The rows are grouped in 4 ways, from coarse to fine. Each group lies inside one group of the grouping before and may be the whole of it. The rows also spread widely along 15 directions, which tell nothing about the answers.
In the rows, zero is written as 128.
Some rows, each with its group in each grouping after it:
[119  98 143 127 149  73 141 119  89  82 115 144 155 123 159 117  59 161
 183 159  95 178 141] -> J_121 Zov tar Kina
[124 131 117 115  53 143 119 130 146 105 113 127 173 116 105 135 132 127
 134 120 173 118 143] -> J_121 pibon suk zibu
[152 120 139 152 108 138 142 130 162 127 131 101  96 107 157  93 122 164
 160 155 124 127 132] -> J_356 nugo vam Tuka
[161  99 170 100 137 157 141 157 118 141 134  86 128 120 150 116 151 133
 128 139 121 108 130] -> J_356 nugo talo Mato
[107 147 105 118 184 134 150  72 121 144 119 139 152 158 106 157 168  74
  66 131 124 126 107] -> J_346 Gim Folov punub
[112 130 164 126 153 157 138 104 102 152 143 112 140 126 165 128 150  83
  93 118 119  57 120] -> J_356 nugo talo zizot
[143 107 143 121 143 120 113 117 111 108 132 110 128 148 128 150 118 141
 102 167 105  99 121] -> J_966 Foge lum Kun
[105 131 118 152  99 122 122 108 130 125 132  98 132 112 135 130 120 139
 135 109 130 114 153] -> J_121 nanot vus giluz
[130 141 150 111 106 122 167 125 126 119 147 131  93 140 129 155 148 133
 113 136 196  73 147] -> J_121 pibon suk zap
[119 128 150 172 155 119 148  83 163 115 120 102 165 113 153  96 117 115
 109 134 112 142 102] -> J_356 nugo nis kemur
[129 136 121 138 115 144  90 121 165 147 135 136 137 125 116 129 124 114
 110 115 103 131 123] -> J_346 pubab ruve Lik
[130 115 139  96 100 140 172 161 130 139 128 184 148 141 114 120 114 138
 166 145 117 173 124] -> J_356 nugo vam lobud
[109 132 156  81 119 117 160 121 114 145 129 141 153 119 129 141 144 101
 136 134 101 125 158] -> J_121 Zako Gam fotu
[119 130 162 155  98  93 153 149 131 107 144 105 139 111 109 120 110 149
 129 132 186 103  86] -> J_121 nanot vus Futus
[125 144 137 125  84 166 112 137 150 170 148 131 116 132 103 156 143 120
 104 110  87  83 139] -> J_346 pubab ruve kag
[105 144 161 147 101 118 154 131 113 149 142 109  98 121 117 145 127 165
 132 118 137 108 135] -> J_356 Gero sevaf berab
[ 97  92 112 126 101 106 128 150  71 130 150 144 148 149 109 134 104 140
 146 116 194 118 105] -> J_346 Gim Folov nin
[128 104 127 170 138 119 105 124 147 111 155 145 101 147 174  98  75 138
 156 116  97 111 121] -> J_966 ziv rugit gol
[ 99 165 102 161 128 129  94 112 147 151 114 156 141 111 113 115 121 109
 127  92 140 161  96] -> J_356 nugo nis todib
[115 142 171 130 166 112 110 102 143 150 141 117 115 122 112 156 126 148
  71 106 132 163 136] -> J_346 Gim dezu Zuf
[137 148 123 136 185 146 130  94 130 160 123  78  90  93 152 108 173 135
 101 124 153 138 117] -> J_346 pubab detof mik
[102 126 122 151  78 141 141 130 149 112 139 152 156 142 110 130 103 145
 125  83 199 132 129] -> J_346 kon dokeb Boku
[133 141  90 119 100 109 128 134 123 106 119 146  98 142 120 151 120 136
 174 137 135 110 160] -> J_121 Zako bese Labu
[140  90 139 154  80 100 130 173 155 105 147 127 134 147 105 121  81 171
 161 135 123 141 106] -> J_346 pubab fite doguk
[148 138 121 130 159 153 122 105 124 141 118  78  95  93 141 113 151 174
 107 140 153 151 119] -> J_966 Foge nebuz mide
[126 172 113 137 164 112 147 123 134 148 123 124  83 131  90 150 149 146
 116 119 135 156 108] -> J_121 Zako Gam Sim
[112 131  82 152 138 127  90 114 106 118  93 108 150 102 144 101 114 122
 173 110  89 144 123] -> J_966 Foge lum Befub
[126 100 111 135 156 121 146 107 164 138 159 106 115 195 152 129 167  55
 112  83 123  68 141] -> J_356 nugo talo Mato
[138 143 140 122 128 135 124 123 123  97 103 142 151 115 132 142 102 142
 138 156  82 143 139] -> J_121 pibon suk zibu
[119 151 155 144 155 107 126 147 108 106 120 116 103 132 120 164 107 137
 135 110 126  97 132] -> J_346 Gim Folov nin
[124 114 147 124 159 109 122 114 145 139 168 170 110 151 180 111 101 102
 141 121  85 126 146] -> J_121 Zako Gam Sim
[136  81 148 146 119 133 145 120 152 152 183 132 128 147 174  86 104 130
 141 154  45 109 119] -> J_121 Zako Gam Sim
[131 130 156 148 133 133 155  97 163 102 151 123  94 162 180 134 126 102
 113 118 152  50 159] -> J_356 nugo talo Mato
[108 162 113 148 153 113 144  78 110  93 104 143 131 135 115 160 107 155
 107 136 145 161 136] -> J_121 pibon suk zibu
[116 134 138 116  99 139 181 135 135 111 112 136 135 127 134 129 120 140
 160 104 124 138 167] -> J_966 Foge lum Kun
[159 120 117 128 108 169 148 171 119 112 137 131 100 158 130 133 133 135
 135 117 192  74 120] -> J_356 nugo nis todib
[117 138 139 121  87 140 122 144 122 128 105 118 160 103  96 134 126 155
 132 106 182 160 126] -> J_356 nugo talo Mato
[131 151 134 139 130 147 120 113 143 116 140 134 112 129 154 128 119 121
 118 117 139  90 140] -> J_121 Zako Gam fotu
[140 130 113 120 134 143 103 121 109 121 109 116 132 128 118 153 127 138
 120 160  99 120 133] -> J_346 Gim Folov punub
[109 118 154 130 113 167 190 108 122 136 167 178 162 135 168  94 113 107
 120 121 147  99 114] -> J_121 Zako bese Labu
[132 119 103 120 188 145 123  97  70  81  94 123 158 124 167 130 106 134
 128 133 155 153 146] -> J_346 Gim dezu Zuf
[119 144 100 137 150 123 116 107 125 129 120 116 105 144 114 155 141 129
 111 110 156 126 137] -> J_346 Gim Folov punub
[139 112 124 121 102 150  87 115 115 128 147 131 113 130 153 138 118 133
 116 149 136  79 152] -> J_346 pubab fite doguk
[133 127 108 132  89 122 102 156 132 122  87  89 191  97  71 124 143 116
 148 156 108 129  74] -> J_346 Gim Folov punub
[146 135 146 127 196 111 106 100 114 120 114 116 136 114 132 135 119 140
 105 170  77 165 111] -> J_121 Zako bese Labu
[101 121 155 175  68 103 124 137 138 107 154 150 147 142 119 136  68 141
 138 132 113  79  97] -> J_346 pubab detof mik
[120 157  82 157 146 137 121 105 153 102 104 117 122 139 123 137 134 114
 123  81 171 136 132] -> J_346 pubab detof mik
[135 129 135 111 116 132 156 142 130 127 125 143 127 129 126 128 117 138
 155 141  88 136 138] -> J_121 Zov tar Kina

New rows. What belongs after each?
[122 119 156 138  99 160 148 157 145 155 171 182 124 147 136 120  89 134
 137 107  75 114 127] -> J_346 pubab ruve Lik
[136 130 184 127 138 130 174 154 179 135 148 145 161 135 115 108 117 115
 121 122  68 154  91] -> J_121 Zako Gam fotu
[139 121 154 121 157 128 103 134 150 156 127 123 123 113 135 117 125 149
 121 112 116 196 134] -> J_356 nugo nis todib
[110 128 110 107  69 118 114 122 166 189 139 146 136 102  95 114 153 115
 142 132 117 159 130] -> J_346 pubab ruve Lik
[126 142 148 121 120 155 158 136 111 124 131 130 128 125 125 137 124 139
 116 115 155 104 125] -> J_121 Zov tar Kina
[ 73 156 125 119 133  83 141 106  88 158 136 143  99 136 113 170 148  94
 127  95 154  91 143] -> J_346 pubab detof mik
[133 143  79 147 117 142 134 131 152 115 104 140 120 133 125 114 118 141
 164 111 143 165 134] -> J_356 nugo nis kemur
[125 145  99 130 154 105 170 125 105 127 116  80  72 142 106 154 166 144
 134 115 154 105 128] -> J_966 Foge nebuz mide
[101 158 178 128 131 133 111 144 105 128 118 157 163 111 109 151 100 101
 115 115  78  93  97] -> J_966 ziv rugit gol
[140 147 126 146  95 107 107 129 189 118 146 154  79 159 107 164 109 130
 123 138 104  90 146] -> J_346 pubab ruve Lik
[140 128  24 135 138 115  65 104 136  79  96 125 134 170 121 148 124  97
 151 114 138 133 152] -> J_121 Zako Gam Sim
[122 133 103 122  99  89 143 146 110  86 100 143 148 140  85 156 106 156
 168 141 149 163 130] -> J_121 pibon suk zap
[117 152 135 138 108 138 146 108 150 155 134 114 100  90 148 105 139 147
 144 119 130 134 148] -> J_121 Zako Gam Sim
[144 140 124 113 148 134 114 132 125 110 111 136 130 145 109 162 130 117
 107 146 127 114 125] -> J_346 Gim Folov punub
[109 151 119 113  74 119 123 148 147 149 144 139 124 145  83 157 149 101
 129  94 147  86 133] -> J_121 Zako Gam fotu
[115 113 137 160 124 112 145 108 125 125 137 100 135 121 139 114 118 142
 128 133 140 120 106] -> J_346 pubab detof mik
[117 118 164 121 134 114 104 102 112 165 154 101 113 115 135 146 143 128
  90 147 119  92 124] -> J_346 pubab detof mik
[117 121 105 165 108 110 135 104 180 117 137 120 126 148 124 123 126 121
 134 116 134 114 128] -> J_346 kon dokeb Boku
[119 160 162 139 180 114 160 114 128 114 135 145  99 146 133 160 116 114
  98 112 132 102 132] -> J_346 pubab ruve Lik
[157 113 128 175 119 120 113 146 150  86 115  78 142 131 110 117 111 160
 121 138 184 121  74] -> J_356 nugo nis todib
[146 127 126 109 138  94 102 115 184 118 126 138 100 139 132 142 137 115
 133 138 137 138 161] -> J_346 kon dokeb Boku
[ 98 137 118 135 117  84 127 113 132 140 127 128 125 121 106 134 138 109
 137 117 155 129 118] -> J_346 pubab fite doguk
[125 123 157 170 136 115 126 143 153 117 145  98 134 144 115 134 110 126
 111  99 105  97  98] -> J_346 Gim dezu Zuf
[153 124 126  95 142 120 115 123 148 128 100 118 154 112  92 135 150 140
 106 174 143 192 107] -> J_346 Gim Folov punub
[142 136 128 112 173 142 124 136 146 164 133 101 109 140  99 144 174 119
  83  95 145 151 109] -> J_346 pubab detof mik
[156 119 119 127 127 154 119 123 123 129 134 102 115 117 148 113 134 144
 129 162 115 105 123] -> J_121 Zako Gam Sim
[128 168  86 122 106 144 111 122 156 114  97 152 118 137  95 167 137 120
 131 116 137 128 157] -> J_346 kon dokeb Boku
[142 131 110 117 121 184 147 151  93 127 134 123 123 143 125 140 136 143
 127  98 164 102 139] -> J_121 Zako bese Labu
[133 111  87 174  97 121 108 120 148 107 137 100 138 123 148  85 105 137
 166 135 128 110 105] -> J_121 Zako Gam fotu
[131 117 129 107  96 131 142 141 126 112 138 169 148 141 138 129 112 119
 155 142 125 115 138] -> J_121 pibon suk zap
[155 119  92 128 186 131  74  98 149 111 100 111 126 121 143 112 124 142
 120 130 126 205 132] -> J_966 ziv rugit gol
[142 133 127  80 135 112 183 123 141 141 130 129 110 138 120 136 174 107
 134 158 132 125 142] -> J_121 Zako Gam fotu
[113 155 145 139 136 129 105 110 141 127 119 158 114 105 143 140  91 159
 135 116 105 166 165] -> J_346 kon dokeb Boku
[126 133 149 125 157 116 134 118 123 126 139 140 113 138 131 143 122 132
 103 129 154 129 116] -> J_346 pubab detof mik
[129  90 105  96 148 138 162 133 120 172 147 119 124 147 122 117 172 125
 127 105 162 160 134] -> J_346 kon dokeb Boku
[135 123 119 117 111 123 111 131 152 122 139 155 107 155 117 153 124 134
 125 123 160 122 151] -> J_346 kon dokeb Boku
[127 119 149 146 149 127 130 110 137 188 179 135  90 117 148  97 133 130
 105 156 104 105  83] -> J_346 pubab ruve Lik
[130 122 164 132 143 127 141 133 133 151 151 131 120 117 129 116 125 148
 106 133 144 144  92] -> J_346 pubab detof mik
[ 97 143 111 162 102 121 161 104 163 131 127 140 139 119 127 109 114 128
 150  99 133 150 136] -> J_346 pubab ruve Lik
[116 103 115 149 175  96 120 101 112 133 116  83 153 136 129 128 124 124
 133 130  49 160 117] -> J_346 pubab detof mik
[141 109 154 120 125 127 119 131 166 130 141 143 136 136 133 126 106 142
 124 131  97 167 136] -> J_346 pubab detof mik
[117 143 110 144 122 151 136 115 106 162 148 128 102 131 117 137 129 159
 115 130 106 122 119] -> J_121 Zako Gam Sim
[ 98 117 127 110 161 125 127 102 113 136 114 120 191 128 135 126 128  84
 125  84  77 163 147] -> J_121 Zov tar Kina
[139 129 137  98 157 121 137 132 121 141 126 127 127 144 110 160 150  94
 113 150  73 106 128] -> J_346 pubab ruve Lik
[136 124 120 137 115 158 151 161 111 113 123 114 135 143 116 139 112 161
 151 102  96 131 138] -> J_121 pibon suk zibu
[118 131 143 141 109 121 143 126 139 115 142 140 148 139 116 132 114 131
 119 124 143 118 110] -> J_121 pibon suk zap
[137 122 157 104 158 135 115 140 102 115 119 128 151 135 139 141 125  94
 122 134  77  90 118] -> J_966 Foge lum Befub
[130 127 125 122 127 136 149 135 152 180 188 189  76 146 152  96 138 122
 136 131 135 118 105] -> J_121 pibon suk zap
[143 125 121 147 169 136  95 124 113 103 111 105 120 126 133 129 104 159
 119 127 124 147 113] -> J_966 ziv rugit gol
[120 134 161 136 151 131 165 132 117 136 145 116 119 165 111 171 118 139
 106 115  41 109 139] -> J_121 Zako Gam Sim
[113 139 139 121 108 120 119 137 141 157 127 111 131 104 116 130 139 137
 147  94 101 155 153] -> J_121 pibon suk zap
[113 145 134 157 148  93 142 123 148 127 103 106 160 118  70 143 114 150
 119 125  81 197  94] -> J_346 pubab ruve Lik
[108 116 127 145 144  95 103 119  96 191 161  97  99 131  92 144 147 139
  99 141  99 112  83] -> J_346 pubab fite doguk
[119 142 191 110 153 104 146  82 134 113 132 161 155 101 157 122 108 122
  96 172 143 149 122] -> J_121 Zako Gam Sim
[134 139 130 113 114  98 134 166 124 118 126 179 131 140  90 147 102 145
 159 156 106 155 103] -> J_121 pibon suk zap
[107 156 109 105 117 117 161 145  89 132 117 135  84 147  94 185 148 129
 145  97 164 104 169] -> J_346 pubab fite doguk
[103 163 100 128 192 178 139  98  72 155 126 153 125 144 134 150 130 122
  96  86 100 150 136] -> J_121 Zako Gam Sim
[121 149 159  97 107 148 150 123 144 134 141 195 169 125 119 125 119 107
 103 146 144 138 106] -> J_121 Zako Gam fotu
[131 121 178 141  94 109 100 158 168 131 158 146 105 121 126 125  87 167
 133 119 151 133 127] -> J_346 Gim Folov punub
[127 147 139 158 103 149 108 128 126 120 139 142 125  90 152  97  84 172
 140 138 149 127 106] -> J_121 Zako Gam fotu
[149 133 114 105 153 143 107 107 127 136 119 119 148 125 101 137 151 132
  82 156 146 165 101] -> J_121 Zako Gam Sim
[125 148  73 137 162 133 124  96 121 172 108 143 103  85 133  89 135 165
 155 161 104 223 100] -> J_346 pubab detof mik
[150 119 124 128 154 136 133 107 158 109 117 117 145 137 133 113 137 120
 108 146 120 144 106] -> J_966 Foge lum Befub
[174 130 165 104 156 134 169 156 144  78 107 129 121 141 130 140 128 123
 129 168 116 105 116] -> J_966 ziv rugit gol
[118 128 141 117 149  93 164 108 120 103 114 129 136 132 143 136 115 114
 153 137  92 132 153] -> J_121 Zov tar Kina
[124 154 112 101 163 147 121 114  96 131  93 125 116 116 140 147 153 111
 136 116 148 136 160] -> J_356 nugo vam lobud
[135 112 182 125 162  99 149 144 146 113 159 147 119 144 140 120 107 138
 107 106 207 148 102] -> J_346 pubab detof mik
[146 131  69 129  72 127  91 150 142 110 111  90  85 138 109 153 149 133
 169 120 164  70 166] -> J_346 Gim Folov punub
[117 143 105 140 111 124 101 121 114 131 143 179 113 127 138 127  93 134
 152 138 123 115 121] -> J_121 Zako bese Labu
[138 135  90 106 156 128 110 132  91  98  91 128 136 136 126 155 123 130
 156 122 105 154 161] -> J_121 pibon suk zibu
